The rows come from 4 hidden closed curves, with some noise, and rows from the same curve form a group. Each curve winds through 8 dimensions. The rows are also pushed far along 6 directions, which tell nothing about the answers.
(in the rows, 128 means zero)
Known rows, each followed by its group:
[134 118 118 158 112  95 130 137 131 144 140 137 149 126 120 125 117 170] => z867
[111 121  96 168 147 107 108  53 117 146 207 158 147  79 153 151 128 126] => z422
[180 109 107 156 165  81 113 162 154 163  98 137 193 156  91  86  85 137] => z135
[178 127 144 115  33 196 178 168 141 111 100  73 140 146 127 129 135 142] => z944
[126 107 119 149 206 115  90 153 139 147 105 164 137 128  85 104 121 110] => z867
[ 99 141 160  77  50 174 168 128 139  85 145 108  82 120 144 172 125 197] => z135
[ 96  92  92 103 146 150 129 112 108 115 134 152 118 115 111 158  91 198] => z422
[176 140 128  96  51  78 134 107  86 116 126 143 109 160 160 130 107 116] => z422
[108 129 134  83  82 146 161 170 103 121  50 139  98 165 117 143  87 171] => z867
[127  86  80 162 186 173 178 101 129 131 182 134 155  53 124 147 120 151] => z135
[108 141 110 156 169  94 105  74 108 160 150 123 134 107 151 149 153  81] => z944
[208  92 114 160 122  94 131  98 111 127 154 162 144 113 150  93 142  93] => z422
[173  93 133 143 125  50 118 144 155 113 155 164 139 154 124  90 116 195] => z944
[122 116 115  99 113 121 117 111 102  67 190 115 128 137 145 137 131 164] => z135
[ 84 134 101 133 188 166 134 110 146 157  93 127 108 142 113 155 121  88] => z422
[122 119 129 103 103 136 120 118 133  98 177 118 132 118 132 157 104 213] => z135
[185  80 112 126 140 113 141 178 143  93 152 148 161 143  96  96  80 209] => z135
[132 143 139 109  60  96 100 103 104  90 178 124 109 160 155 148 132 141] => z422
[135  73  74 128 132 176 186  83  94 121 148 156 104  81 132 177 108 157] => z944
[149 119 134 156 127 160 129 128 121 134 121  95 128 125 131 130 179  78] => z944
[ 97 175 154 112 120  93 123 108 136 123 146  93  93 183 165 150 147 115] => z422
[171 114 138 120 113  91  89 124 134 107 142 159 114 147 126 107 129 131] => z135
[129 120 115 160 161  46  91 132 113 160 115 145 168 124 124  85 136 133] => z944
[ 56 162 173 109 153 129 133 165 142 113 118 101  90 152 132 143 150 142] => z422
[138 111 133 158 180 123 145 187 160 144 130 132 152 133  95  98 107 169] => z867
[128 153 159 102  93  89 121 146 122  98 138 106 127 165 157 107 130 157] => z867
[177 103 132 129 116 114 145 142 128  89 156 131 115 144 133 100 147 135] => z422
[144 108 118 166 131  98 113 102 105 140 167 126 164  72 151 106 166 133] => z944
[171 128 148 132  96 146 133 155 106 137 107 129 118 115 123 123 135  96] => z422
[152 126 119 163 132 149 133 125 134 144 116 117 185 107 122  99 142  63] => z944
[128 121 123 107 114 134 157 174 150 100 113 152 113 166 100 130  85 159] => z867
[120 157 157 112 164  94 115 190 172 120 103 117 119 177 105  82 128 129] => z135
[121 120 115 121 162  86  96 132 162 109 131 148 145 153 107  99 118 141] => z135
[136 103 157  96  40 173 157 160 104  49 152 103 110 152 135 143 139 186] => z944
[ 77 127 140 102  87 205 175 125 102  91 148 119 104 105 146 169 116 163] => z867
[146 120 127 118 103 192 144 132 114 126 139  93 111  85 130 162 144 152] => z867
[ 83 164 133  94 135 132 156 146 165 151  91 115  90 155 117 158  97 164] => z135
[129 154 177 137 102 204 148 179 185 133 107  67 149 118 103 128 153 106] => z867
[171  95 146 112 139 100  88 173 139 110 108 135 156 151  98  80 110 183] => z867
[ 68 145 108 107 204 112 136 147 142 154  78 132  88 168 103 155  98 139] => z135
[154 135 126 124 104 107 102 119  83 155  71 166 108 141 131 128 121  65] => z422
[ 96 160 123  94  87  81 130 151 116 128  78 122  65 211 130 165 114 153] => z867
[101 117 130 161 214 120 129  90 146 131 186 136 144  90 147 107 156 102] => z422
[140 152 152 111 130  66  97 160 147 113 101 129 135 168 125  79 137 104] => z867
[126 105 142 149 176  95  83 168 145  93 151 121 164 142 107  75 159 146] => z944
[144 144 187 113  61 143 117 190 121  95 121 109 113 152 120 131 138 136] => z867
[144 104  96 157 140 152 127 101 117 140 153 130 180  81 134 120 122 135] => z867
[138 121 135 140 128 199 180 141 143 143 115 109 148  94 114 137 121  99] => z135
[ 83 141 157 140 188  98  94 166 147 127 119 165 134 134 103  84 129 101] => z422
[100 151 137 140 145 114 128 119 138 106 170  82 158 118 149 121 169 106] => z135
[147 105 136 100 119 175 156 170 128 119  90 152 104 135 103 129  84 172] => z944
[193 127 109 118  35 139 152 111  74 136  99 148 129 128 142 153  97  84] => z135
[141 137 139  86  88 141 177 193 119 126  53 122 126 165 112 122  74 156] => z944
[206 103  92 162 127  86 104 104 144 180 103 151 181 108 117 104 112 116] => z135
[184 134 148 121  98 157 167 179 133 151  70 116 143 118 111 105 109 101] => z422
[ 91 151 140 126 133 189 181 123 159 126 153 120 119 102 139 156 114 121] => z422
[124 125 162 131 122 184 155 147 180 121 141 102 143  73 122 117 150 154] => z135
[143  98 108 117 175  91 131 180 156 108 130 154 147 179  86 101  67 196] => z135
[ 86 163 138 113 110 201 173 136 145 117 135  72 110 138 136 157 137 120] => z944
[149 117 115 139 109  56 116 107  87 131 145 178 111 163 144 118 107 123] => z944
[106  87 118 145 181 170 169 154 149 103 158 147 179  63 106  89 117 168] => z944
[213 133 176 130  57 112 121 154 147 107 148 101 133 171 146  96 145 132] => z422
[103  98 131 138 157 101 141 161 130  65 199 131 153 116 128  87 143 189] => z944
[184 129 113 116  45  82 132 103  53 131 110 140 131 135 166 137 115 101] => z944
[126  81 107 157 128  84 103 108 119 122 157 164 136 130 120 128 130 180] => z867
[ 80 119 145 121 161 166 157 177 156 119 106 110 132 111 107 110 135 185] => z867
[ 96 157 140 138 156 102 110 144 143 173  90 143  91 165 119 141 119 118] => z422
[178 104  88 147 122  62  90  87  86 127 181 172 145 143 142 131  99 135] => z867

New rows. What belongs after each?
[178 140 150 140  91  87 114 175 148 130 112  93 156 164 119  98 145 130] => z422
[120 144 123 125  95 180 160 114 119 111 171 121 103 107 138 176 124 110] => z867
[169 126 114  87  93 161 158 128 115 168  37 142 109 157 117 149  66 134] => z422
[103 131 139  98  88 151 130 161 124 102  88 122  99 197 112 160 104 160] => z867
[ 58 185 192 106 146 144 164 198 196 130 112 111  92 159 110 122 116 146] => z135
[170 127 176 121  78 149 114 161 165  92 132  97 124 173 125 115 154 137] => z944
[195 118 151 141 118  63  99 144 154 122 149 129 165 148 133  87 128 152] => z944
[100 176 160 125 130 122 151 189 175 132  86  94 152 159 114  94 130  92] => z135
[117  93 116 141 126  81 116  89  95  86 201 177 138  96 150 116 134 155] => z944
[197 135 191 116  31 159 139 184 151  91 145  85 124 154 137 116 142 167] => z422
[106 110 177 128 173 174 133 164 195  83 172 131 145 134 107  97 118 180] => z422
[138 120 121 165 153 151 141 169 175 164  84 135 181 127  78 102 104 107] => z867
[ 61 163 130 132 187 157 165 173 147 167  86  93 145 105 107 114 125 112] => z135
[174  94  97 150  88 112 129  88 106 127 141 137 142 152 143 145 125 144] => z867
[169 119 139 159 107 146 106 118  98 147 129 103 138 105 143 121 178  94] => z944
[ 55 123 116 142 170 105 103  89 118  97 213 141 155  95 141 144 131 156] => z135
[174 157 170 137  89 114  95 174 146 126 125  79 163 177 128 110 143 118] => z867
[129 140 163  91  51 133 137 131 151 101 148 120  81 173 140 159 113 195] => z944
[130 179 167 146 106  92 118 162 134 152  95  57 147 169 146 103 180  78] => z944
[100  87 105 115 166 119 116 148 155  99 127 179 105 184  84 138  79 203] => z422
[148  99 121 161 172 128 153 151 142 141 141 155 162 115 111  88 102 131] => z944
[ 71 158 160 138 177 142 107 138 142 110 163  88 123 125 131 115 183  88] => z422
[ 78 115 108 145 212 105 146  93 138 110 189 182 103 108 140 116 130 122] => z422
[160 117 113 123  95 135 123 133  91 142  64 120  99 166 122 147 141  97] => z944
[174 106 153 130  76 169 147 145 107  97 165 125 116  99 134 131 141 137] => z422
[143 149 166 151 110 139 134 136 142 144 142 107 121 119 148 135 154 115] => z422
[134 153 175 134 126 101 120 133 170  91 202  82 162 105 157  76 180 132] => z867
[ 91 152 114 142 131 198 185 132 141 164  91 101 117 111 125 139 142  82] => z944
[122 173 190 163  81 119 125 177 142 129 138  81 132 150 141 126 177  95] => z867
[115 160 176 120 139  96 135 191 161 113 106 119 108 172 116  81 149 105] => z135
[125 103 116 107 124 136 159 148 165 106 130 175 120 142  96 137  64 196] => z135
[166  94 130 145  86 188 148 127  98 102 146 103 154  94 135 126 163 110] => z944
[156 130 115 140 144  85 125 133 134 142 112 110 131 153 133 102 151 113] => z422
[114 129 105 116 108  92 117 122 119 108 142 134  97 176 132 159 118 175] => z867
[114 137 174 103 117 155 173 182 166  80 150 112  96 144 123 111 134 161] => z135
[ 91 142 127 126 179 104 123 136 156 110 139 139 145 146 116  95 124 103] => z422
[190 130 121 141 128 112 101 156 124 165  88 133 159 114 106  98 120  97] => z867
[122 132 159 120 110 163 157 172 166 138  83 123 129 149 101 120 104 149] => z944
[ 73 144  99 110 168 148 160 105 128 126 123 143 116 118 128 143 107  93] => z422
[129 118 142 151 118  71  67 138 125  99 153 145 146 187 125 112 135 144] => z867
[197 127 104 134  81 140 151  99 107 148 109 139 121 124 145 131 123  64] => z422
[127 152 106 102  99 124 119  73  86 140  96 131  93 131 156 161 137  63] => z867
[189 141 180 117  39 134 126 173 137 109 129 103 120 160 135 119 136 155] => z422
[153  79 143 162 127 130 103 173 147  88 168 143 183 148 101  96 115 194] => z867
[134 157 152 129 101 179 126  91 121 115 155  78 134  91 168 134 189  53] => z867
[175 129 154 151 121 141  98 112 120 148 137  99 167 100 145 122 152  89] => z944
[206 132 174 150  71 153 131 142 105 131 141  71 135 129 158 117 179  97] => z944
[ 59 166 159 117 106 167 147  97 157 120 171 102  80 124 156 172 156 135] => z944
[ 69 186 161 121 150 115 109 131 141 129 143 100 115 167 141 153 133  86] => z135
[ 77 129 109 107 156  72 113  77 104 117 156 181  96 134 156 132 107 149] => z422
[125 172 189 129 121  94  73 141 128 137 125  87 140 154 148 118 161  89] => z944
[130 115  88 129 151  84 102 108  77 177  77 169  83 148 117 153 109 121] => z422
[ 92 136  80  99 115 145 172  74  89 156  89 130  90 132 155 181 101 136] => z867
[116 199 186 127  77 108 119 129 129 111 185  49 130 159 177 144 170  95] => z135
[213 119  97 129  65 115 135  88  70 158 116 125  87 121 154 176 139  99] => z867
[ 78 161 103 101 178 102 129 109 137 159  87 134 102 135 125 130 115 106] => z867
[137 139 149 107 114  81  78 139 134 125 110 157 114 201 116 126  94 137] => z944
[196  96 120 123 127 165 142 142 120 128 108 129 130 118 115 125 119 122] => z867
[210  93  91 179 147 101  82 102 127 175  92 154 177 106 113  91 147  69] => z944
[100 167 125 143 105 183 181 120 124 172 116  80 117  92 146 173 144 102] => z867
[ 63 154 162 115 148 122 154 137 152  79 201 128  76 135 145 127 150 146] => z135
[154 102 126 140 147 149 138 165 123 141 104 158 127 106  95 109 111 125] => z422
[118 161 139 101  63  81  91 105 100 104 151 127  96 178 154 151 128 127] => z422
